The rows come from 4 hidden closed curves, with some noise, and rows from the same curve form a group. Each curve winds through 8 dimensions. The rows are also pushed far along 5 directions, which tell nothing about the answers.
Some rows, each with its group after it:
[-120 460 -39 -226 -327 85 26 -223 233 10 -204 106 123 -334 137 -129 -52]
z_891
[-474 272 109 -56 -184 43 -167 193 25 88 -46 -167 92 -36 -39 3 166]
z_410
[152 342 -157 232 383 -81 51 -91 -29 254 85 -49 121 331 172 -27 318]
z_493
[-128 439 -105 -235 -201 -35 87 -117 -12 -103 -86 8 -10 -258 -11 -387 -91]
z_976
[109 96 -94 -188 259 -34 633 -325 -471 60 -67 -285 42 -333 -172 232 -639]
z_891
[187 -233 54 320 441 72 233 376 -235 111 219 -211 -399 297 -1 132 -243]
z_976
[-260 531 111 -339 346 197 150 -41 -208 -31 103 -155 -551 -208 459 42 -45]
z_891
[20 45 -217 115 -150 -167 -98 -35 378 -2 -289 325 423 236 -55 -405 481]
z_493
[156 6 -268 -119 -248 -167 -180 -221 181 -168 -65 185 195 -254 -174 -255 256]
z_410
[-283 438 -66 9 -208 284 32 86 -388 430 159 -563 -78 -146 -183 352 -156]
z_410
[72 -139 -187 170 37 -119 -292 45 348 5 -153 500 261 243 112 -317 520]
z_493
[379 -159 -147 275 33 -163 420 42 -130 -194 94 -138 446 180 -397 -113 -82]
z_493
[-511 73 105 172 -240 -94 -416 182 149 137 -121 171 168 53 260 -100 269]
z_976
[184 62 -8 -210 281 56 565 -235 -266 -110 -89 -225 -270 -331 78 202 -477]
z_976
[-52 260 31 -102 -106 96 23 -43 192 15 -98 79 -113 -134 163 -77 -61]
z_891
[-234 303 -9 -96 65 -91 152 -91 -14 -168 -60 -31 26 -195 193 -202 32]
z_493
[-470 -43 -34 42 -40 142 -320 44 -82 273 99 14 -156 -20 197 234 89]
z_976
[-218 454 -288 -277 143 -182 204 -267 196 -211 -302 11 126 -211 174 -423 167]
z_410
[-346 144 39 -383 32 96 206 -222 -21 -309 -113 189 -127 -637 390 82 -247]
z_410
[-43 241 118 -70 570 -58 2 -116 86 258 -57 28 -336 151 385 184 376]
z_410
[185 -469 -78 146 526 -175 128 41 -143 -19 -15 99 -142 127 38 105 -265]
z_891
[-145 -89 -5 -116 -601 292 -288 24 18 125 -15 59 110 -171 -111 187 -76]
z_493
[-99 -49 256 40 656 -195 -412 -176 321 37 29 371 -302 187 585 64 526]
z_410
[282 543 92 51 141 -167 158 -205 7 213 -51 -56 366 144 -139 -89 179]
z_891
[135 35 21 -46 416 35 16 -68 92 -24 -110 90 -440 -33 406 -33 -29]
z_410
[-224 -125 -204 -401 19 -109 19 -185 47 -411 -41 304 33 -488 249 -49 -59]
z_976
[-66 401 293 -21 81 -231 -344 -21 350 170 -106 2 145 490 185 -160 517]
z_410
[-79 -248 -30 105 -80 141 120 155 -210 62 94 -190 26 142 -53 219 -362]
z_493
[156 290 147 257 368 -124 -331 194 381 146 -32 517 -1 256 426 -230 413]
z_493
[136 -275 -18 -197 -8 -141 -364 -246 208 -293 12 556 36 -143 192 -121 217]
z_410
[-112 258 8 -43 -60 10 -188 134 69 -96 123 15 24 85 175 -151 339]
z_891
[647 -217 56 124 659 -72 227 -68 44 -49 64 102 -107 226 92 180 -98]
z_891
[-210 -150 105 -131 -79 125 -396 -159 37 -15 -101 256 -212 -265 300 102 50]
z_976
[147 392 112 66 7 -204 -87 33 231 125 -99 25 27 336 14 -400 282]
z_493
[-331 555 85 -44 -102 324 38 89 -149 346 -75 -240 -146 -201 84 223 55]
z_493
[-280 742 53 -200 118 -149 270 -170 12 150 -154 -192 -207 -216 281 -177 16]
z_976
[-182 319 -9 -24 378 -79 141 -132 -317 236 15 -205 -14 -8 125 139 -87]
z_891
[115 580 361 52 319 -116 -56 -6 -7 519 116 -130 -89 477 111 101 360]
z_410
[-303 -113 27 -4 -21 -187 -609 118 338 -50 36 451 124 84 335 -94 566]
z_976
[-108 373 -79 -19 -121 -168 -275 -268 224 -20 -52 57 22 -164 68 -347 288]
z_410
[-43 495 -123 -404 -14 -145 204 -380 -19 -132 7 -100 -47 -182 260 -287 -249]
z_493
[-296 -125 176 127 18 203 -30 146 -77 52 18 -222 -401 -129 108 204 -263]
z_410
[-225 463 103 -231 -93 -59 -165 -187 56 126 -80 -290 76 132 12 -52 134]
z_410
[-58 62 -249 -143 -259 159 -238 -125 -60 -66 112 106 -99 -184 140 -117 -30]
z_891
[-341 95 50 122 -335 240 -116 136 -166 401 57 -336 -4 31 11 413 -66]
z_976
[87 -138 -50 154 -211 -62 1 -201 157 2 -154 162 250 14 -136 -114 169]
z_493
[669 -693 -14 25 393 -65 164 -135 -69 -286 -4 197 -11 86 -127 188 -177]
z_976
[377 -6 -143 -37 -233 -182 120 165 99 -66 -33 -78 345 231 -166 -95 42]
z_976
[156 -461 -172 71 -181 216 -70 13 -303 -157 280 46 -105 -263 -119 192 -451]
z_493
[527 -241 -185 -70 -431 -83 235 32 52 -480 -33 96 640 -65 -505 -220 -129]
z_891
[-44 185 33 -109 -285 54 108 105 -261 17 98 -268 283 -25 -360 48 -241]
z_976
[192 -197 232 -153 430 27 -207 68 162 -27 -2 313 -414 139 321 106 42]
z_493
[463 -490 93 329 353 -84 136 282 -31 -201 120 203 17 181 -208 -37 -290]
z_891
[502 116 66 -197 265 -295 301 -302 104 -74 11 193 87 121 -81 -115 115]
z_410
[203 57 41 -152 500 -258 208 -305 58 -282 -3 224 83 8 70 -191 168]
z_493
[38 -115 102 460 84 -7 -164 190 -26 223 234 -21 127 269 -83 168 144]
z_891
[32 98 -70 56 -261 -161 -70 -56 275 -256 -118 368 377 -183 -95 -457 20]
z_891
[-273 755 226 108 147 5 132 -50 -42 369 -99 -300 118 179 79 -54 198]
z_976
[310 -286 -195 -56 -413 -197 -97 141 236 -227 -76 169 347 101 -148 -181 102]
z_976
[-310 596 -148 -138 -349 -93 71 -336 108 -21 -94 82 365 -431 33 -294 39]
z_891

New rows, each followed by its group:
[26 172 -151 -194 102 -358 83 -246 -11 -160 -105 85 -39 -181 8 -428 101]
z_891
[401 -469 21 2 704 -192 120 -255 -93 -193 182 -3 -157 220 -54 199 -82]
z_410
[247 110 -17 36 450 -39 -58 -123 255 76 -155 479 -285 17 379 -208 178]
z_493
[46 25 -173 -85 423 69 255 -115 -250 35 54 -73 -344 -276 102 196 -145]
z_410
[464 -285 111 121 641 -179 264 -30 -119 -190 164 -11 90 331 -155 88 36]
z_493
[301 -794 -12 202 -49 138 -302 45 88 -44 26 399 -57 91 -119 198 5]
z_493
[-184 -247 -235 -180 -609 150 22 25 -129 -163 1 51 468 -284 -235 150 -166]
z_410
[-232 367 133 -65 83 -70 24 -106 -90 63 141 -220 288 56 1 145 77]
z_410
[183 -154 -183 322 -100 26 26 163 -95 187 134 -85 223 119 -308 157 138]
z_410
[403 -70 -138 57 -122 -400 16 -49 -68 55 157 34 354 165 -388 -161 34]
z_976
[55 -76 -143 -91 -217 52 -233 -129 -51 -150 170 174 -49 -263 68 -80 -151]
z_493
[194 357 198 260 481 -218 -102 -82 57 486 -87 18 33 390 79 -12 249]
z_891
[-398 73 128 8 191 -38 -312 -21 -204 169 92 15 -386 -133 268 57 158]
z_891
[45 -257 148 251 259 26 6 298 -109 59 160 -6 -167 317 -65 30 74]
z_891
[68 -509 -14 84 252 -132 -5 -33 255 -395 -106 390 -33 -12 201 -153 2]
z_410
[480 -179 49 132 774 -156 114 51 106 -108 101 396 37 380 238 5 61]
z_493
[-130 -426 104 382 -223 220 -363 382 24 117 167 110 173 320 -105 207 291]
z_891
[247 -292 -59 74 162 -79 205 -124 -103 -390 114 70 40 -147 -65 -125 -384]
z_410
[53 303 162 -312 494 -100 365 -321 -89 -197 -59 -72 -407 -236 397 -26 -283]
z_493
[-49 40 -28 -220 -187 47 -108 -77 185 -312 -8 254 -197 -293 207 -249 150]
z_891
[149 427 178 175 265 -273 0 -74 56 193 173 -221 501 532 -120 52 411]
z_410
[617 -235 -68 97 564 -38 317 -107 53 -76 -99 350 -203 16 105 -65 -142]
z_493
[157 157 -149 -183 337 141 430 -36 -97 -175 -113 110 -448 -421 365 -94 -469]
z_493
[-177 195 277 366 -134 60 153 306 -209 373 97 -402 302 166 -305 310 -174]
z_891
[-19 133 122 14 579 35 224 -133 -228 -64 120 -161 -406 -67 284 51 -365]
z_410
[-84 -314 9 93 -157 -24 -492 262 219 -307 121 333 106 83 148 -158 368]
z_891
[-53 152 -224 -154 -486 -260 1 -74 156 -350 -121 63 631 -172 -189 -360 169]
z_891
[132 185 32 -136 181 -31 224 -193 -11 -119 -96 -119 -261 -158 112 -108 -50]
z_493
[680 99 139 -49 231 -180 473 -110 -160 49 154 -183 152 257 -339 133 -130]
z_410
[-146 -190 -205 -499 -43 -33 20 -294 11 -563 -217 249 -234 -594 177 -323 -308]
z_410
[-143 -663 -228 -281 -382 69 -170 105 -82 -290 7 243 -185 -415 105 133 -383]
z_976
[-30 -45 -88 -271 9 45 269 -377 -204 -59 -54 -117 19 -193 -84 135 -156]
z_493
[77 85 -81 20 19 -50 202 -260 -26 147 -46 11 -91 -144 -60 -57 -110]
z_891
[-204 734 15 -11 85 84 -275 170 88 371 89 37 96 247 316 -62 323]
z_493
[28 -327 38 -16 421 -47 -317 12 223 29 -87 327 -353 40 303 156 414]
z_410
[149 -188 14 133 -700 260 10 148 -149 11 20 -110 421 -145 -536 175 -342]
z_891
[45 356 -15 94 583 -318 58 -220 53 248 44 9 -151 247 255 -142 343]
z_891
[-130 -310 -15 -287 -596 227 96 -15 -105 -358 -69 68 -25 -630 -268 12 -558]
z_493
[-241 97 -297 -227 -209 -218 -20 -322 -8 -176 -142 209 316 -368 14 -297 78]
z_891
[-117 -149 -56 -34 110 -340 -244 55 76 37 -40 276 6 93 273 -101 135]
z_976
[100 619 -54 -189 480 -215 323 -321 -107 -98 17 -65 -45 -48 228 -352 -126]
z_410
[-287 347 60 -93 171 135 223 -58 -145 120 29 -77 -158 -285 311 224 -96]
z_410
[28 472 155 133 30 50 -111 4 147 336 -4 -88 58 219 144 102 148]
z_891
[325 -522 -4 215 138 -228 -453 57 243 -197 141 373 -106 330 130 -224 159]
z_493
[11 282 -44 -138 -242 -212 -28 -21 149 7 -175 -57 300 100 -131 -269 244]
z_891
[-327 20 173 -148 -34 118 81 -210 -86 -127 -119 -14 -317 -426 292 89 -275]
z_493
[-205 -202 -60 -69 -142 214 -281 65 67 -90 -145 210 -411 -340 201 -55 104]
z_493
[135 178 -18 180 -163 42 -227 361 150 51 129 95 265 240 -22 -79 140]
z_493
[70 667 35 -125 394 -374 -81 -430 218 261 -10 -162 198 403 95 -183 544]
z_410
[4 14 268 292 -422 356 -92 312 -296 372 149 -318 186 105 -356 441 -310]
z_891
[78 -172 -107 313 -257 -218 -82 228 118 -62 11 99 523 249 -131 -143 174]
z_976
[-213 -275 171 -4 -165 38 -220 43 53 -276 17 129 5 -80 110 -36 -187]
z_410
[185 502 63 -334 255 -173 161 -379 86 6 -76 109 156 42 4 -167 197]
z_493
[-19 -352 -326 -237 -338 39 -37 -164 115 -310 -215 230 -109 -439 -81 -223 -170]
z_410
[222 -160 -69 -190 110 -90 -10 -293 353 -352 -212 514 -60 -350 264 -185 -40]
z_891
[-157 -606 -150 159 27 -71 -315 116 330 -335 -162 402 1 -79 140 -229 217]
z_410
[-133 -53 -83 -288 -120 -77 -2 -376 148 -173 -216 267 -69 -369 188 -89 237]
z_891
[-92 252 -22 -267 -531 208 106 -182 -69 -74 -160 8 178 -508 -165 -48 -344]
z_891
[-260 -157 204 126 230 92 -169 152 -265 255 269 -145 -134 202 -29 383 35]
z_410
[176 -269 122 62 353 -173 -369 61 192 -223 6 296 -130 266 166 -226 201]
z_410
[-418 22 159 -15 90 29 -266 223 -67 -21 37 -23 -146 -46 271 115 67]
z_891
[-660 -336 151 -10 -160 240 -542 -19 -19 94 -48 56 -475 -172 334 191 136]
z_493
[-190 360 202 236 -131 -1 -211 54 204 278 -63 156 254 106 156 -44 251]
z_493
[495 -146 -284 130 -300 61 109 4 -172 -24 87 -152 534 252 -447 18 -105]
z_976
[113 -119 94 431 281 -133 -48 173 -106 484 57 -167 19 481 -136 172 -4]
z_891
[38 -260 50 79 -29 -129 6 -57 192 -296 -50 195 154 36 55 -162 -30]
z_410
